All groups share one centre, and each spreads out both ways along 8 directions, with some noise.
In the rows, 128 means zero.
Some rows, each with its group after it:
[123 104  94 136 120 132 160 118  97 166 187 131  74 119 145  97 147 110
 120 175] -> (0)
[147 144 118  96 134 110 110 105  87 110 143 140 156 103 143 118 132 113
 131 107] -> (2)
[131 111 120 129 132 156 169 139 142 140  75 124 110 128 153  88  98 116
 127 127] -> (0)
[162 166 164 128 148 116 112 156  82 166 176 121  72 130 138 160  64 185
  78 167] -> (1)
[125  94 138 150  73  98 126 121 155 101  93 138 142 114 137  94 142  81
 152 121] -> (0)
[116 100 154 157  80 114 115 145 145 126  48 121 129 135 132  88 130  80
 124  98] -> (0)
[123  98 129 153  91 137 157 127 185 117  77 135 159 138 137 105 111 129
 155 138] -> (1)
[142 183 118  93 153 121 101 130 123 165 172 127 117 141 139 186 121 214
  82 135] -> (3)
[154 138 139 136 103 106 122 136 120 140 140 139 120 120 160 132  84 158
 100 150] -> (1)
[132 109 132 157 150 115 162 151 123 116 201 124  39 106 123 105 128 111
 139 171] -> (0)
[ 88 144 155 128  87 145  68 156 128 139  49 143 144 153 111 117 130  94
 116  75] -> (0)
[169 154 109 110 132 110 111 123 127 151 120 129 172 142 152 148 115 204
  76 120] -> (3)
[170 119 133 168 139  95 134 156 148 110 149 121 134 137 117 118 125 178
  99 143] -> (3)
[159 162 119  82 137  80  55 120  60 140 178 137 170 118 115 147 166 159
  81 109] -> (2)
[132 130 104 146 156 145 159  99  73 104 205 138  82  95 158 107 105  90
 147 137] -> (2)
[164 112 130 165 153 115 142 104  77 115 137 105 109 117 163  88 109  96
 108 108] -> (2)
[127 124 108 134 105 112  76 141  79 180 101 117 138 153 130  92 178 116
  52  87] -> (1)
[170 142 117 114  86  57  81  96 115 116 158 153 191 108 149 147 151 161
 101 123] -> (3)
[157 107 153 148  70 107 116 108 136 161  64 109 196 162 143 134 103 156
 115 139] -> (1)
[ 97 122 102 152 113 117 105 157 116 134 164 147  79 122 118  89 180  95
 100 118] -> (1)
[ 89 107 103 137 143 149 118 144 133 109 149 128 136 145  72  96 218  89
 153 105] -> (1)
[124 107 139 147 131 120 133 123 114  99 147 123 114 119 114 105 145  86
 160 122] -> (2)
[126 138 136 116  92  72  73 127  71 114 166 158  90  79 145 108 146  68
 116 112] -> (1)
[136 139 153 135 145 127 107 178  90 170  97 105  63 143 136 100 105 131
  54 108] -> (2)
[119 133 100 113 156 146 135 150 125 121 106 136 114 119 133  82 148 105
 112  90] -> (1)
[112 100 127 169 100 142 163 150 180 112 109 140 115 133 126  92 117 112
 155 147] -> (3)
[184 101 119 164 115  76 123 130 120  79 139 140 197 111 123  80 138 140
 113 126] -> (3)
[127 155 154 106 135 110 102 131  78 118 214 146  88  99 111 156 116 118
 152 156] -> (1)
[131 171 175 138 170 125  74 194 121 121 120 114 113 153  85 146 122 166
  89  90] -> (0)
[ 97 134 119 126 123 171 115 174 145 190  94 119 130 186  94 125 155 172
  97 137] -> (2)
[109 114 134 140 148 169 127 160 141 162  89  98 138 183  84 116 161 144
 122 120] -> (2)
[149 151 107 141 124 100 101 119  54 147 220 149  80 103 166 122 115 135
  78 140] -> (2)
[ 99 140 178 136 138 146  69 183 102 157  59  99  99 168  87 112 141  96
  91  71] -> (0)
[142 125 133 128 113  89  76 130  66 158 144 113 122 134 121 113 169 110
  78 113] -> (0)
[154 104  98 220 113 124 163 181 128 119 193 162 106 128 126  58 106 163
  87 187] -> (3)
[ 94 133 142 114 158 146  99 153  69 139 163 120  85 134  82 113 170  80
 140 117] -> (3)
[134 155 144  77 132  87  79 103 109 106 156 132 146 106 119 166 162 120
 147 104] -> (3)
[170 118 137 183 132 120 163 169 194 133  68 112 135 159 149 108  78 203
  76 134] -> (0)
[126 126 170 148  96  63  89 154  83 105 159 144  36  75 142  97 125  50
 114 117] -> (2)
[ 95 105 128 163 139 167 143 154 148 131 147 118 122 165  70 116 169 122
 162 145] -> (3)

New rows, each followed by its group:
[161 147 190  83 185  86  90 141 100 106  78  79 116 119 114 141 132 113
 112  60] -> (3)
[162 144 129 131 141  64 103 130 100  91 238 150 115  89 118 145 146 153
 122 151] -> (0)
[104 121 126 115 118 146 107 125 104 146 107 122 142 145 106 112 165  92
 138 108] -> (3)
[116 139 156 124 119 137 106 166 112 146  54 126  91 131 145  94  94  98
  93  87] -> (0)
[ 77 161 134  79 146 159 106 130 111 141 176 136  74 123 106 166 155 102
 168 130] -> (3)
[146 142 120 153 135 128 147 162 151 139 149 138  92 133 147 123  91 183
  91 155] -> (3)
[126 147 172 113 156 152 171 151 142  98 137 141  65  96 138 136  44 123
 183 166] -> (1)
[172 110 138 192  50  79 141 124 186 131 147 146 167 144 154 152  82 210
 115 194] -> (1)
[123 151 139 112 125 120  91 133  69 152 191 138 102 123 115 147 135 125
 118 148] -> (1)
[147 162 111 118  88  98 139 131 166 130 141 181  89  88 209 137  55 175
  93 153] -> (3)
[153 115 107 137 132 124 126 140 141 140  49 114 163 148 141  78 143 138
  74  77] -> (1)
[107 104 124 168 114 155 142 165 189 148  96 114 146 183  90 119 155 163
 131 145] -> (2)
[112 136 177 119 189 149 102 164  70 144 152  85  83 155  58 135 160 103
 137 119] -> (1)
[111 132  96 124 113 150 117 138  70 147 166 170 114 110 138  79 125  94
 116 137] -> (3)
[158 126 121 161  63  68  96 135 120 148 137 150 121 117 174 109 113 154
  59 136] -> (1)
[103 124 134  90 147 118  97 129  89  84 132 134 122  96  95  90 189  39
 165  75] -> (1)
[ 91 114 104 135  91 135 130 113 143 112 179 162 137 119 109 124 168 100
 181 156] -> (0)
[ 98 108 137 159 123 143 108 162  90 155 138 114  90 154  89  93 168  86
 116 128] -> (3)
[126 115 159 105 134 112 117 119 135  92  95 114 147 117 105 124 152  85
 173  95] -> (3)
[152 105 132 137  69  86 111 120 113 152  48 122 141 124 177  77 116  97
  72  95] -> (0)
[155 153 126 130 129 108 101 152 100 173 133 123  97 140 154 129 108 174
  53 125] -> (3)
[135 140 104 167 186 182 148 189 108 180 168 112  91 180  99 108 120 201
  71 161] -> (3)
[116 102  99 184 112 142 158  89  85 118 203 132  93 117 151  99 133  78
 149 147] -> (2)
[122 129 164 119 136 105  88 139 120 146 100  91 119 155 102 145 163 119
 113  94] -> (3)
[131 160 138  62 151 112  91 117  75  89 147 154 133  74 129 121 129  80
 153  94] -> (0)
[102 144  98 117 138 185 149 149 120 156 136 148  98 134 135 104 110 132
 127 144] -> (3)
[177  78 152 229 129  75 152 182 147  71 151 121 123 127  96  64 131 134
 112 149] -> (3)
[121 126 121 156  84 114 114 146 131 157 145 141 102 140 140 118 131 142
  93 144] -> (3)
[133 131 103 111 140 123 151 117 117 107 193 153 108  93 139 120 127 126
 153 158] -> (0)
[110 127 141 137 172 160 144 151 109 114 154 118  73 128 105 113 130  96
 157 130] -> (2)
[150 110 137 166 121  49  73 156 104 112 150 113 116 125 105  93 196 110
  70  88] -> (1)
[167 126 160 127 186  87 104 146  82  76 163 110 142 111  80 107 155 115
 132 106] -> (3)
[ 98 161 115 101  80 123 121 129 131 146 167 179  53  91 180 137  92 113
 123 150] -> (3)
[116 172  95  99 157 129 129 151 102 108 218 182  55  72 150 111 115 122
 120 138] -> (1)
[112 150 116  90 152 145 101 134  59 159 173 132  96 122 117 120 150 106
 114 126] -> (0)
[173 128 143 131 115  87 161 129 177  66 109 156 141  79 170 114  61 143
 153 139] -> (1)
[157  80 163 205  94  48 104 157 123  85 159 124 120 117 100  83 160 100
 111 130] -> (3)
[121 124 168  97  82  81 111 103 169  86  64 134 130  90 157 135 125  73
 170  89] -> (3)
[130 151 131  99 126 107  83 124 105 152 139 121 129 137 128 155 148 148
  99 114] -> (3)
[110 113 157 147 113 119 113 173 136 136 103 120  86 137 108 104 139 104
 116 122] -> (2)
[ 73 115 150 145 147 178 120 166 131 176 113  85  80 194  68 132 181 112
 137 123] -> (3)
[105 163 116 116  95 125  96 143 120 119 177 187 112 101 136 132 116 128
 133 136] -> (0)
[157 114 160 154 151  93 121 146 155 109 114  89 146 159  93 139 153 163
 119 115] -> (3)
[124 141 120 143 111 128 111 148 129 141 157 145 118 137 127 128 126 154
 107 140] -> (0)
[150 105 126 177  82  83 118 138 145 137 138 128 138 141 135 113 144 154
  92 143] -> (0)
[130 161 116  86 137 139 120 156 151 133 125 154 151 125 120 136 119 177
 125 138] -> (2)
[115 105 146 161 105 111 101 157 140 141 126 114 128 162  83 121 180 126
 120 129] -> (2)
[154 156 141 115 169 132 125 162 112 134 102 117 107 128 141 115  89 156
  87 105] -> (0)
[100 143 114 137 141 179 155 166 143 168 142 135  63 148 131 124 100 154
 117 155] -> (3)
[144 111 139 149 161 144 130 168  77 129  97 110 124 138 107  56 128  96
  97 107] -> (3)
[106 113 151 174  88 136 114 165 171 132  72 125 129 162 107 110 132 123
 124 110] -> (0)
